Each cloud of rows lies close to a flat space through zero, with a little noise off it, and is much wider in some directions of that space than in others. After each cloud: how many dimensions does that space have?
(in the rows, 128 means zero)

[[119 100 179  77 132 112  45 108]
 [147 139  81 158  84 166 160 122]
 [124  85 163  84  36  65  87 117]
 [ 93 129  91 106  68 156 201 148]
 [159 149 102 167 201  76 105 160]
 [121 176 202 129 172 159  59 182]
 [142 103  99 133 153 112 145  85]
 [129 144 162 168 173 149 163 102]
 [ 86  39  31  40  45 119 210  63]
 [ 92  96 127  60 111 147 123 112]
 [100 136 170 109 133 173 128 122]
 [139  94 125 102 124  86  76 110]]
 -> 6

[[118 114 105 131 158 134 151 126]
 [135 137 139 128 115 130 120 130]
 [136 150 150 130 109 118  98 136]
 [122 128 135 127 111 106 112 119]
 [124 107 138 140  81 118 133 113]
 [116 134 126 141 140 109 115 129]
 [127 108 158 226  44 147 167 120]
 [136 149 129  77 154 116  94 134]
 [108 104 105 130 141 112 143 114]
 [130 130 146 158  95 128 128 127]
 [122 137 125 114 143 106 105 127]
 [132 125 107 123 167 159 157 137]]
 -> 4

[[138 135 156 130 128 136 125 122]
 [195  81  84 154 139 126 152 137]
 [ 83 148  84 108  70 126 116 126]
 [ 94 119 121 139 166 110 132 142]
 [151  89 162 167 242 111 155 134]
 [184 119  78 119  48 149 128 117]
 [125 160 109  96  30 149 110 114]
 [105 125  99 121 113 126 130 130]
 [117 126 162 141 175 126 129 131]
 [ 15 164  76  96  69 117 104 131]
 [110 145  71 101  44 135 114 120]
 [114 136 173 130 161 123 127 130]]
 -> 3

[[155  96 120 159 114 124 115 105]
 [156 148 166  88 130 151  84 112]
 [ 92 137  95 152 115 134 123 117]
 [209  68 175 141 125 133 131 112]
 [106 124 106 189 128 140 143 132]
 [ 91 165  87  88 114  98  88 116]
 [ 96 143  79 144 106 115  94 106]
 [185 116 187  90 140 141 120 126]
 [ 84 163  86 161 132 120 114 136]
 [ 94 159 106 111 128 122 113 131]
 [172  74 145 173 129 123 155 128]
 [ 76 179  68 140 122 105  82 119]]
 -> 5

[[134 136 110 126 134 175 143 109]
 [142 119 139 130 122 147  82 150]
 [143 132 127 139 137 185 121 112]
 [149 121 150 150 104  92 107 134]
 [175 125 165 179 118 162  97 106]
 [ 72 149 104 105 166  93 226  91]
 [118 132 127 125 141 137 140 121]
 [134 125 126 124 117 123 113 140]
 [132 123 131 127 116 112 113 141]
 [115 132 129 128 147 137 142 120]
 [133 128 131 132 129 142 120 126]
 [159 118 123 129  79 117  82 158]]
 -> 4

[[127 127 127 124 130 127 122 133]
 [123 109 139 156 121 125 124 126]
 [120  95 139 134 118 128  99 161]
 [115 117 122  84 139 141 107 195]
 [145 156 125 147 127 121 157  74]
 [119  66 155 173  97 116  90 162]
 [106  57 152 145 105 127  70 213]
 [136 151 114 105 146 131 148 113]
 [117 123 125 118 127 126 116 151]
 [151 150 129 163 123 119 162  48]
 [132 196 100  70 165 140 167  98]
 [130 130 126 134 129 126 132 120]]
 -> 2

[[ 95 131 111 114 182 136 155 137]
 [119 124 108 110 158 135  85 162]
 [ 91 188 198  59 129 149 148 140]
 [102 145 132 109 103 131 133 137]
 [168  90  84 158 150 131 103 160]
 [146 134 154 128 107 113  54 123]
 [108 153 155 107 127 142 187 126]
 [146 112 125 151 172 135 193 116]
 [137 127 123 146 141 112  42 182]
 [150 130 151 118 145 130 106 128]
 [ 60 190 179  50 125 147 163 118]
 [117 159 172 110 141 135 157 145]]
 -> 6

[[166 123 127 114  82 137 103 144]
 [127  89  74 101 163 141 107 123]
 [ 97 171 192 144  84 102 165 136]
 [109 143 159 142 141  73 187 134]
 [ 96  95 111 123 190 151 163 132]
 [122  58  57  95 162 170 102 114]
 [127 131 146 149 141 146 148 128]
 [180  86  72 109 195 126 127 154]
 [162 110 105 122 146 130 122 139]
 [ 96 168 180 168 147 128 172 124]
 [ 82 131 138 122 108 116 135 110]
 [114 144 157 138 176 123 182 166]]
 -> 6

[[123 121 118 117 127 131 131 136]
 [134 133 129 132 121 130 123 118]
 [113 118 105 108 132 129 136 151]
 [125 114 104 108 104 137 129 122]
 [131 134 137 138 132 129 127 127]
 [126 112 106 105  94 139 123 113]
 [140 133 139 140 118 129 121 109]
 [135 184 193 194 205 108 129 148]
 [105 129 118 123 172 119 145 176]
 [140 108 105 103  71 139 118  91]
 [127 125 121 122 134 132 130 133]
 [148 142 151 148 116 132 117  99]]
 -> 2

[[189  75 107 177 143  97 232 117]
 [ 98 146 160 140  88 135  85 150]
 [101 145 114  58 152 194  92 103]
 [168 103  84 112 158 131 185 107]
 [184  97 188 227  67  28 204 161]
 [224  75 148 237 101  34 234 148]
 [ 86 152 117  88 130 161  78 121]
 [133 111  83  63 205 188 138 106]
 [157 121 177 217  60  46 172 159]
 [122 137 145 149 110 125 121 127]
 [135 128 101  85 175 162 137 115]
 [157 114  76  82 185 176 147 105]]
 -> 2

[[125 141 132 134 127 111  99 149]
 [124 122 131 130 154 131 114 123]
 [118 148 120 138 158 117  83 167]
 [139 152 128 113  87 129 130 123]
 [118 142 126 112 170 151  80 135]
 [114 110 126 160 142  98 127 171]
 [132 179 107 141 160 106  82 158]
 [147 176 121 118 137 126  96 101]
 [123 166 117 134 188 121  56 152]
 [130 141 131 126 116 119 111 135]
 [122  95 119 144 131 131 181 133]
 [147 193 114 110 132 132  86 112]]
 -> 5

[[126 133 119 148 124  98 134 111]
 [139 155 117 137 133 129 129 147]
 [104  71 126 142 114  90 132  89]
 [122 144 163 145 125 140 129  68]
 [132 160 147 157 129 146 128  94]
 [132 106  70  70 134  69 126 230]
 [125  94 112 126 125 139 131 138]
 [130 165 166 128 137 158 123 104]
 [141 160 140 151 134 181 129 119]
 [132 167 141 164 125 111 129  83]
 [114 113 151 163 117 116 132  59]
 [132 154 133 130 133 123 126 124]]
 -> 4

[[149  98 163 106  36  97  91 176]
 [132 181 106 138 208 141 152  76]
 [115 104 133 115 153  85 196 118]
 [ 97 122  82 147 140 141 166 130]
 [141 130 163 125  87 136 104 137]
 [155 178 164 130 132 139 119  97]
 [143 142 167 129  76 119 138 130]
 [116  60 156 117  19 100 138 192]
 [148 150 137 124 145 138  91 115]
 [152 149 185 130  91 146  98 122]
 [148 118 169 119  48  94 132 157]
 [139 139 131 131 107 138  99 135]]
 -> 5

[[117  92  89 113 124 155  72 147]
 [ 93 140 137 115 149 142  87 121]
 [103 139 160 139 135 123 105 126]
 [136 123 118 126 121 130 133 127]
 [128 148 115 103 148 134 151 106]
 [128 134 143 139 126 122 133 126]
 [131 113  90 107 129 147 112 130]
 [121 101  61  82 138 165  87 132]
 [114 142 181 157 128 113 118 130]
 [145 129  99 109 127 133 154 122]
 [138 132 147 145 121 115 150 128]
 [100 157 208 166 132 100 124 123]]
 -> 3

[[132 146 130 156 125 150 139 147]
 [154 156  38 123  93 118 116  79]
 [122 107 159 122 145 122 137 145]
 [119 111 165 123 146 127 133 147]
 [125 136 153 103 118 121  86 127]
 [134 134 109 113 131 127 126 108]
 [127 141  99 129 110 130 116 102]
 [145 161  79 147 100 140 121 112]
 [124 136 153 132 110 131  97 145]
 [111 114 129 139 132 130 145 123]
 [103  81 186  84 117  76  74 134]
 [109  91 160 127 128 104 128 145]]
 -> 5

[[ 93 115 164 122 125 192 160 193]
 [136 139 120 120 133 137 123 127]
 [155 166 139 136 124  38 113 128]
 [128 127 107 115 137 125 118 109]
 [122 127  88 118  80 147 111 152]
 [ 51  79 146 112 199 212 155 124]
 [145 128 137 117 120  70 132 128]
 [147 117 111 120 113 131 124 111]
 [113 115 145 131 144 147 144 129]
 [165 186 136 148  96  82 111 154]
 [155 139 108 133  80  71 111 128]
 [103  57 158 105 209 111 163  71]]
 -> 6
